There are 4 nested groupings, the coarsest first. Each group lies inside one group of the grouping before and may be the whole of it. The rows also spread widely along 14 directions, which tell nothing about the answers.
(in the rows, 128 means zero)
Known rows, each followed by its group in each grouping:
[119 142 153  87 144 116 122  93  91 162 111 128 168 202 132 142 108 172
 101 116 151 133 130 134  88 134  58 131] => q_448 q_970 Zaz q_231
[139 112  97 116  90 163 108 142 118 140  99 119 121 136 101 118 149 140
 139 127 117 176 143 144 145 138 150  54] => q_50 q_679 zasik q_670
[ 91 177 158 168 176  88 185 153 159 150 175  90  96 152 115 144 126  92
 148 146 114 125  97 120 152 110 132 121] => q_149 q_748 sizen q_106
[124 149 115  99  94 122 120 156 107 164  98 103 142 138 155 147 153 115
 115 147  91 121 112 108 131 115 120  83] => q_149 q_748 muf q_767
[136 133  98 125  95 150  97 128 114 122 158 116 126 120 111 133 116 147
 109 152 134  73 106 128 129  70 135 156] => q_149 q_826 bafa q_509
[121 175 136 121 159 157 133 153  65 156 135 117 107 133 118 139 138 113
 129 128 154 129 102 175 144 112 116 113] => q_50 q_708 govu q_552
[149 141 102 118 124 127  90 145 123 163 115 156 187 178 130 116  69 124
 146 115 119 152 133 122 105 155 104 122] => q_448 q_604 doni q_455
[115 178 150 134 131  96 119 140 126 159 173 186 134 148 142 145  69 148
 128 140 128  57 139 107  80 116 125 181] => q_149 q_194 dad q_198
[158 156 103 161 117 135 121 164 100 169 117 111 155 126 116 139 170 130
 131 155 153 146  98 143 130  72 101 120] => q_448 q_352 gal q_553
[141 123 122 147 117 144 108 117 128 103 163 111 176 138 102 113  99 125
 132 136 148 121 105 130 128 102  98 179] => q_448 q_352 zomim q_461
[ 78 161  99 112 133 125 104 146  90 112 126  58  84 205 138 141 119 180
  73 121 126  82  61 154 126 118  98 159] => q_448 q_604 doni q_874
[112 161 130 153 139 147 123 106 107 146 184 102 157 130  93 152 124 120
 118 148 158 138  86 121 136  76  84 170] => q_50 q_708 pavo q_175
[126 146 108 151 137 143 119 126 112 119 174 124 158 127 103 142 109 137
 119 146 155 130  99 140 130  71 105 171] => q_149 q_826 bafa q_449
[203 131 138  84 136 139 144  96  73 164  98 117 129 129  97 109  85  94
 117 125 135 155 121 144 104 187 105  97] => q_149 q_748 gazav q_514
[152 111 124 114 131 145 111 143 136 110 126 109 157 114 139 110 120  97
 149 142 122  94 140 124 150  76 128 105] => q_50 q_679 vivez q_981
[199 136 118 122 160 113 143 130  87 123  99 121 136 139 130 122  92 143
 104 145 165 106 115 146  89  93  80 158] => q_448 q_671 tek q_881
[ 74 193 142 164 200  95 155 139 103 165 171 106 122 144 130 193  91 119
 111 142 134 169  93 109 112 116 102 137] => q_50 q_679 vivez q_745
[123 133 118 162  69 143 111 147 163  91 193 154 156 107 112 111 118 129
 156 159 117  68 130 114 147  65 150 184] => q_149 q_748 muf q_958
[116 166 123 105  70 113 146 180  97  96 114  93 142 129 185 137 148  86
 118 156  62  92  74  94 160 129 117 144] => q_448 q_970 rifi q_158
[142 131 108 127 160 117 158 102 141 125 144 104 116 159  99 142  91 130
 126 146 125 158 113 100 147 102 106 118] => q_50 q_679 zasik q_891
[124 146 164 170 150 134 121 163 120 145 168 152 138 100 115 125  97 101
 164 134 150 114 157 152 111 112 162 133] => q_448 q_970 Zaz q_346
[ 75 159 110 111 155 171  97 133 128 140 183 167 123 203 101 126  80 149
 157 102 141 112 130 158 166 111 129 142] => q_50 q_708 govu q_435
[144 109  97 117 114 149 102 116 125 116 138  93 147 129 111 133 101 122
 119 147 125 120 111 106 142  86 123 135] => q_448 q_352 zomim q_178
[112 166 118 100 146 169 114 175  83 147 133 149 146 156 136 127 103  81
 161 112 119 141 117 163 178 141 133 107] => q_448 q_970 rifi q_283
[157 102  77 125  73 129  93 126 143 120 100 116 201 139 130 127 113 136
 123 143  99 182 128  83 114 117 103 105] => q_50 q_679 rap q_75
[120 128 106 138 138 136  86 104 144 156 176 105 144 155  87 134  69 136
 117 127 139 114 114 116 111 105 126 144] => q_149 q_826 numon q_442
[ 91 127  84 117 103 166  67 141 168 121 181 158 153 150 125 136 103 148
 156 143 117  61 148 106 172  29 152 142] => q_50 q_679 rap q_577
[151 133 144 126 112 149 109 101 124 162 156  87 172 138  88 107 144 105
 132 131 150 102 100 141 133 104  93 133] => q_149 q_826 numon q_989
[ 49 184 140 125 183 125 147 146 125 112 185 137 152 202 138 152  81 114
 152 115 119 141  97 134 175 125  92 167] => q_448 q_604 doni q_874
[127 106 119 137 129 108  77 140 153 117 132  92 152 136 145 121  90 151
 104 138 129  63 140 117  77  73 126 140] => q_149 q_748 muf q_767
[ 74 135 157 102 164 116 142  87  98 122 139  67 110 168 124 174 145 189
  67 137 159 112 106 135 111  71  73 139] => q_149 q_194 dad q_198
[122 139 155 172 172  71 114 153 155 153 150  57 100 125 134 129  76 109
 105 133 123  74 114 111  61 127 146 130] => q_149 q_194 dad q_198
[137 163 151 150 105 142 153 150 106 135 154 157 122 114 101 114 124 102
 161 132 124 148 124 144 135 161 142 128] => q_50 q_708 govu q_435
[129 105  90  96 117 163  89 123 154 137 133  88 146 188 106 105 122 125
 145 124 122  97 117 126 182  75 120 105] => q_448 q_970 Zaz q_231
[111 162 124  79 170 146 130 147  72 117 134 155 142 151 157 155  74 105
 133 129 122 120 119 135 156 118 111 138] => q_448 q_352 zomim q_178
[ 97 173 150  99 116 153 127 128  97 144 169 120 129 131 129 141 120  86
 136 134 104  96 100 117 164 137 124 132] => q_50 q_679 zasik q_670
[117 147 105 118  48 106 111 149 117  79 134 177 155 154 158 128  82 180
 103 137  87 105 120 100  85 162 118 192] => q_149 q_194 dad q_198
[131 183 103 133 103 121 113 164 130 172 147 150 176 165 141 133 133 122
 142 147 117  93 100 118 137  83  96 150] => q_149 q_748 gazav q_514
[130 127 185 136 127 130 125 125  79 105 150  83 162  51 132 133  98  67
 110 134 125 138 118 131  88 163 133 134] => q_149 q_826 numon q_442
[128 127 148 121 106 146 108 106  70 130 145  86  97  90 106 148  97 131
  83 142 137 104 113 126  89 138 146 147] => q_448 q_970 rifi q_283
[111 151 111 128 139 152 105 121 104 118 159 123 178 179 109 127  90 137
 127 116 147 150  92 148 141 121  76 176] => q_448 q_604 doni q_455
[144 134  83  61 119 164  65 113  99 155 107 154 154 212 128 110  89 178
 117 105 141  84 131 153 121 114  86 126] => q_50 q_679 vivez q_981
[111 158 141 139 126 107 145 157 136  95 161 112 123 142 143 121  86  97
 142 140  93  85  98 109 143 136 132 168] => q_448 q_604 doni q_874
[ 93 141 120 150 100 148  98 135 142  95 179 151 160 157 112 115  97 149
 144 121 126 121 125 137 131 123 124 171] => q_50 q_679 rap q_75
[111 165 130 131 116 157 117 143 100 171 156 162 139 132 115 158 152 151
 140 148 156 102 133 142 141  59 124 138] => q_448 q_671 tek q_881
[123 110  38 138 118 180  75 125 154  75 197  77 129 125  88 127  57 107
 126 149 114 112  75  92 192  51 147 177] => q_50 q_708 govu q_435
[119 155 135 138 115 139 120 124  97 144 169 133 147  89 121 169 131 138
 110 169 148 100 121 116 116  50 120 161] => q_149 q_748 gazav q_514
[144 165 148 153 141 119 139 135 122 184 157 143 141 120 110 148 125 115
 150 161 149 103 129 115 122  72 119 137] => q_448 q_604 doni q_874

New rows, each followed by its group in each grouping:
[137 165 131 122 146 138 131 168  83 134 129 174 161 124 152 145 116 116
 148 143 141 126 132 146 136  92 112 138] => q_448 q_352 gal q_553
[141 167 117 142 123  80 129 169 119 137 111 154 170 163 167 139 117 164
 112 146 130 107 117 120  78  97  79 160] => q_149 q_194 dad q_198
[124 141 143 125  89 122 125 159 146 144 133 157 115 146 134 116 130 139
 154 136 106  69 155 123 122 121 161 116] => q_448 q_671 tek q_881
[119 135 104 100  94 173  79 112  86 134 141 131 127 147 106 131 106 159
 108 123 136 111 119 144 123 125 127 135] => q_50 q_679 rap q_75
[125 119 100 144 132 144  75 135 150 152 160 124 165 132 107 135  97 137
 132 136 145 116 139 118 119  66 133 129] => q_149 q_194 dad q_198
[140 164 141 127 125 180 152 135  38 127 133 127  86 107  85 125 151 122
 125 130 163 161 102 197 149 147 126 122] => q_50 q_708 pavo q_175
[112 154 141 186 185 107 163 164 147  96 165 118 170 136 125 127  98  85
 162 129 131 193 114 136 143 123 105 136] => q_50 q_679 zasik q_891
[137 162 147 105 129 141 116 113 132 174 183 136 109 137 106 115  65  71
 156 131 105  52 120 101 143 145 153 136] => q_50 q_679 rap q_75
[127 136 151 119 127 114 128 110 121 151 127 121 140 150 126 137 121 149
 119 135 131 116 139 117  96 120 104 114] => q_50 q_679 vivez q_981
[146 117 112 151 166 152 116 121 136 125 149  88 105 143  79 110 119 142
 132 134 173 111 122 165 141  61 124 121] => q_50 q_679 rap q_75
[162 156 144  92 134 126 114 112 115 174 144 178 169 137 141 134  81 108
 145 148 132  63 147  95 110  86  97 146] => q_50 q_708 pavo q_175
[127 128  92  95  83 155 116 127 132 107 142 139 147 155 119 126 108 128
 145 145  99 112 116 102 179 100 125 139] => q_448 q_604 doni q_874
[126 168 102 124 109 149 132 142 117 163 144 164 105 165  99 133 130 149
 149 137 125 132 124 137 156 118 135 110] => q_50 q_679 zasik q_670
[159 146  96 110 100 147 139 121  95 153 127 164 134 143 102 148 109 142
 131 153 129 154 124 113 144 107 118 130] => q_448 q_970 rifi q_283
[ 89 138 129 129 149 124 125 119 123 115 177 122 104 109 121 165  34  98
 121 139  93 150 130  78 120 150 166 132] => q_50 q_708 pavo q_175
[ 88 130 136  89  62 154 131  86 121 116 162 133 155 153 114 155 147 155
 122 152 107 115 122  86 165  90 107 151] => q_448 q_970 rifi q_158
[ 97 134 117 158 151 110  93 126 142 144 163 101 126 180 110 138  66 165
 108 122 140 115 118 124  85 118 124 156] => q_448 q_970 Zaz q_346
[113 155 139 153 151 135 108 144 107 174 151 120 109 146 102 136 107 134
 131 121 149 125 123 155 105 136 142 121] => q_448 q_352 gal q_553
[ 90 139 136 123 196 123  84 164 144 160 132 103 137 179 149 122  83 108
 145 102 129 101 145 146 116 111 131  85] => q_50 q_708 pavo q_175
[132 123 157 119 136 136 116 112 134 124 157 109 125 110 122 127 125 130
 128 151 146  50 145 122 125  57 126 134] => q_50 q_679 zasik q_670
[100 154 109 117  93 151  68 137 129 163 150 168 178 183 127 127 121 165
 143 118 132  96 138 136 122 102 109 137] => q_50 q_679 rap q_577
[142 175 139 123 105 134 145 140  71 167 124 119 116 137 111 134 158 132
 112 137 140 128  91 155 120 143 104 127] => q_149 q_194 dad q_198
[ 96 192 162 153 102 144 126 184  74 162 136 151 140 121 134 130 165 111
 148 118 125 159 119 174 119 182 133 105] => q_50 q_679 zasik q_670
[146 118 141 139 104 125 121 128 136 129 147 134 119  91 117 136 109 134
 136 165 128  78 156 100 111  76 159 134] => q_448 q_604 doni q_874
[107 123 134 131 127 174 100 141 124 102 170  97 153 121 102 102 118  90
 149 113 134 126 113 161 165 124 137 131] => q_149 q_194 dad q_198
[114 146 118 108 145 124 126 154 136 123 144 126 117 162 138 125  89 113
 139 128 106  96 120 124 150 117 136 124] => q_149 q_194 dad q_198
[148 142 104 114  89 132 131 135 148 154 132 123 160 176 114 113 124 101
 155 139  97 127 104  97 167 122 110 120] => q_448 q_970 rifi q_283
[182 148 130 127 119 150  91 151  69 149 126 128 129  77 131 116 101  98
 120 147 149  68 123 147  91 105 135 141] => q_50 q_708 pavo q_175
[156 163 103  99 100 146  99 124 100 174 142 152 146 140 124 136 106 124
 128 149 123  81 114 106 131  98 112 140] => q_50 q_679 zasik q_891
[118 118 144 168 115 116  97 125 146 133 151  93 163 132 114 128 121 146
 121 136 141 120 127 118  85 105 118 144] => q_448 q_352 gal q_553
[152 147 110 132 115 128 100 158  73 125 108  83 105 113 139 125 113 134
  86 138 129  97  94 147  87 134 127 132] => q_50 q_679 zasik q_891
[ 93 147 184  82 139  98 142 102 115 140 135 152 113 159 154 154  92 154
 114 131 109  79 164 101  89 142 120 118] => q_50 q_679 zasik q_891
[145 111 130 112  96 135  94  98  96  86 155  78 167  80 128 131  60  97
  83 140 112 112  95  90  91 147 113 181] => q_149 q_194 dad q_198
[ 92 151 131 127 155 129 119 120 130 139 155  91 118 194 110 124 108 144
 121 111 133 115 101 145 131 133 102 131] => q_50 q_679 vivez q_981
[123 157  89 163 106 157  84 186  94 158 137 154 145 138 112 128  96 127
 144 119 130 174 119 160 121 154 155 122] => q_448 q_970 Zaz q_231
[133 148 108  93  49 171  82 132 103 168 138 176 151 144 113 118 135 147
 138 134 118  85 136 136 133 120 136 127] => q_149 q_748 muf q_767
[139 123 128  64 126 158 124  92 112 155 130 109 156 152 113 134  98  87
 136 126 109 134 122 100 164 134 109 100] => q_448 q_671 tek q_881
[175 157  98 148 130 155  89 185 123 173 121 167 175 174 110  80 153 142
 171 118 178  92 129 210 135  70 104 121] => q_149 q_826 numon q_989
[157 141 145 131 164  96 141 115 135 161 128 118 172 133 137 144 100 107
 132 151 134 127 134  91 100  87  87 118] => q_50 q_679 rap q_75
[ 97 161 157 138 113 131 151 136 122 123 182 160  82 108 115 148 110 132
 143 154 117  86 140 114 134 108 168 145] => q_50 q_708 govu q_552
[152 154 118 108 128 152 139 137 129 130 149 186 140 167 111 103 105 121
 177 130 131 102 140 148 170 107 118 133] => q_50 q_679 rap q_577
[161 150  90 113 154 171 120  97  63 136 154 111 127 123  85 149  75 120
 102 143 163 154  81 134 140  98  92 163] => q_50 q_708 govu q_435
[ 89 139 143 106 103 128  70 120 125 154 154 103 128 140 146 144 110 146
 102 139 116  33 130  98  94  87 130 141] => q_50 q_708 pavo q_175
[150 116 113 125 134 151 118 120  70  77 123  49 133  82 125 139 118 112
  81 151 143 136  83 136 125  90 102 144] => q_50 q_679 rap q_75
[153 167 123 134 106 113 192 136 108 110 124 122 112 172 105 115 161 151
 122 144 133 144  78 150 149 131  79 153] => q_149 q_194 dad q_198
[132 149  97 102 101 161  84 159  89 123 118 127 161 157 144 112 122 130
 125 121 126 105 102 151 135 115 101 138] => q_50 q_708 govu q_435
[166 128 102 108 102 137 124 102 149 138 141 150 150 161 104 119 118 150
 141 153 131  93 134 101 146  67 101 136] => q_50 q_679 zasik q_891
[172 140 117 116 101 147 134 103 116 159 141 131 142 116  95 132 128 112
 138 159 129 127 120 100 145  97 112 118] => q_50 q_679 zasik q_670
[118 135 142 128 138 165 100 141  97 169 132 138 146 144 103 127 133 133
 147 115 160 145 151 174 125 116 133  96] => q_448 q_970 rifi q_158
[106 156 167 174 164 106 151 142 122 153 156  85  94 148  90 122 115 120
 127 113 143 151 108 169  98 173 138 109] => q_149 q_826 numon q_442
[111 155  97 122 159 112 131 142 116 116 139 119 136 174 135 143  64 132
 112 127 114 150  98 125 125 135 105 147] => q_149 q_748 sizen q_106
[139 156 137 115 126 140 130 125  89 177 130  94  91 120 108 140 138 114
 117 143 129 104 108 130 127 124 132  95] => q_50 q_679 vivez q_745
[123 125 109 134 117 147 101 100 161 167 163 124 152 164  81 128 113 139
 146 132 131 141 136 106 141  99 122 108] => q_50 q_679 zasik q_891
[120 171 106 128 160 113 139 155  91 109 133 118 124 148 155 155 100 142
 104 149 131 111  91 128 127  85  92 158] => q_50 q_679 vivez q_745
[ 93 145 117 144 158 103 118 165 103 105 138 136 136 103 168 186  61 136
 109 156 113 142 137  95  97  93 144 144] => q_448 q_604 doni q_874
[ 72 143 147 138 144 140  98 125 138 145 191 109 137 136 111 148 104 124
 128 127 136  97 125 123 130  94 137 144] => q_149 q_194 dad q_198
[143 152 118 128 116 143 138 118 131 130 151 129 148 201  84  90 108 126
 156 114 134 138  93 152 157 157  87 156] => q_448 q_604 doni q_874
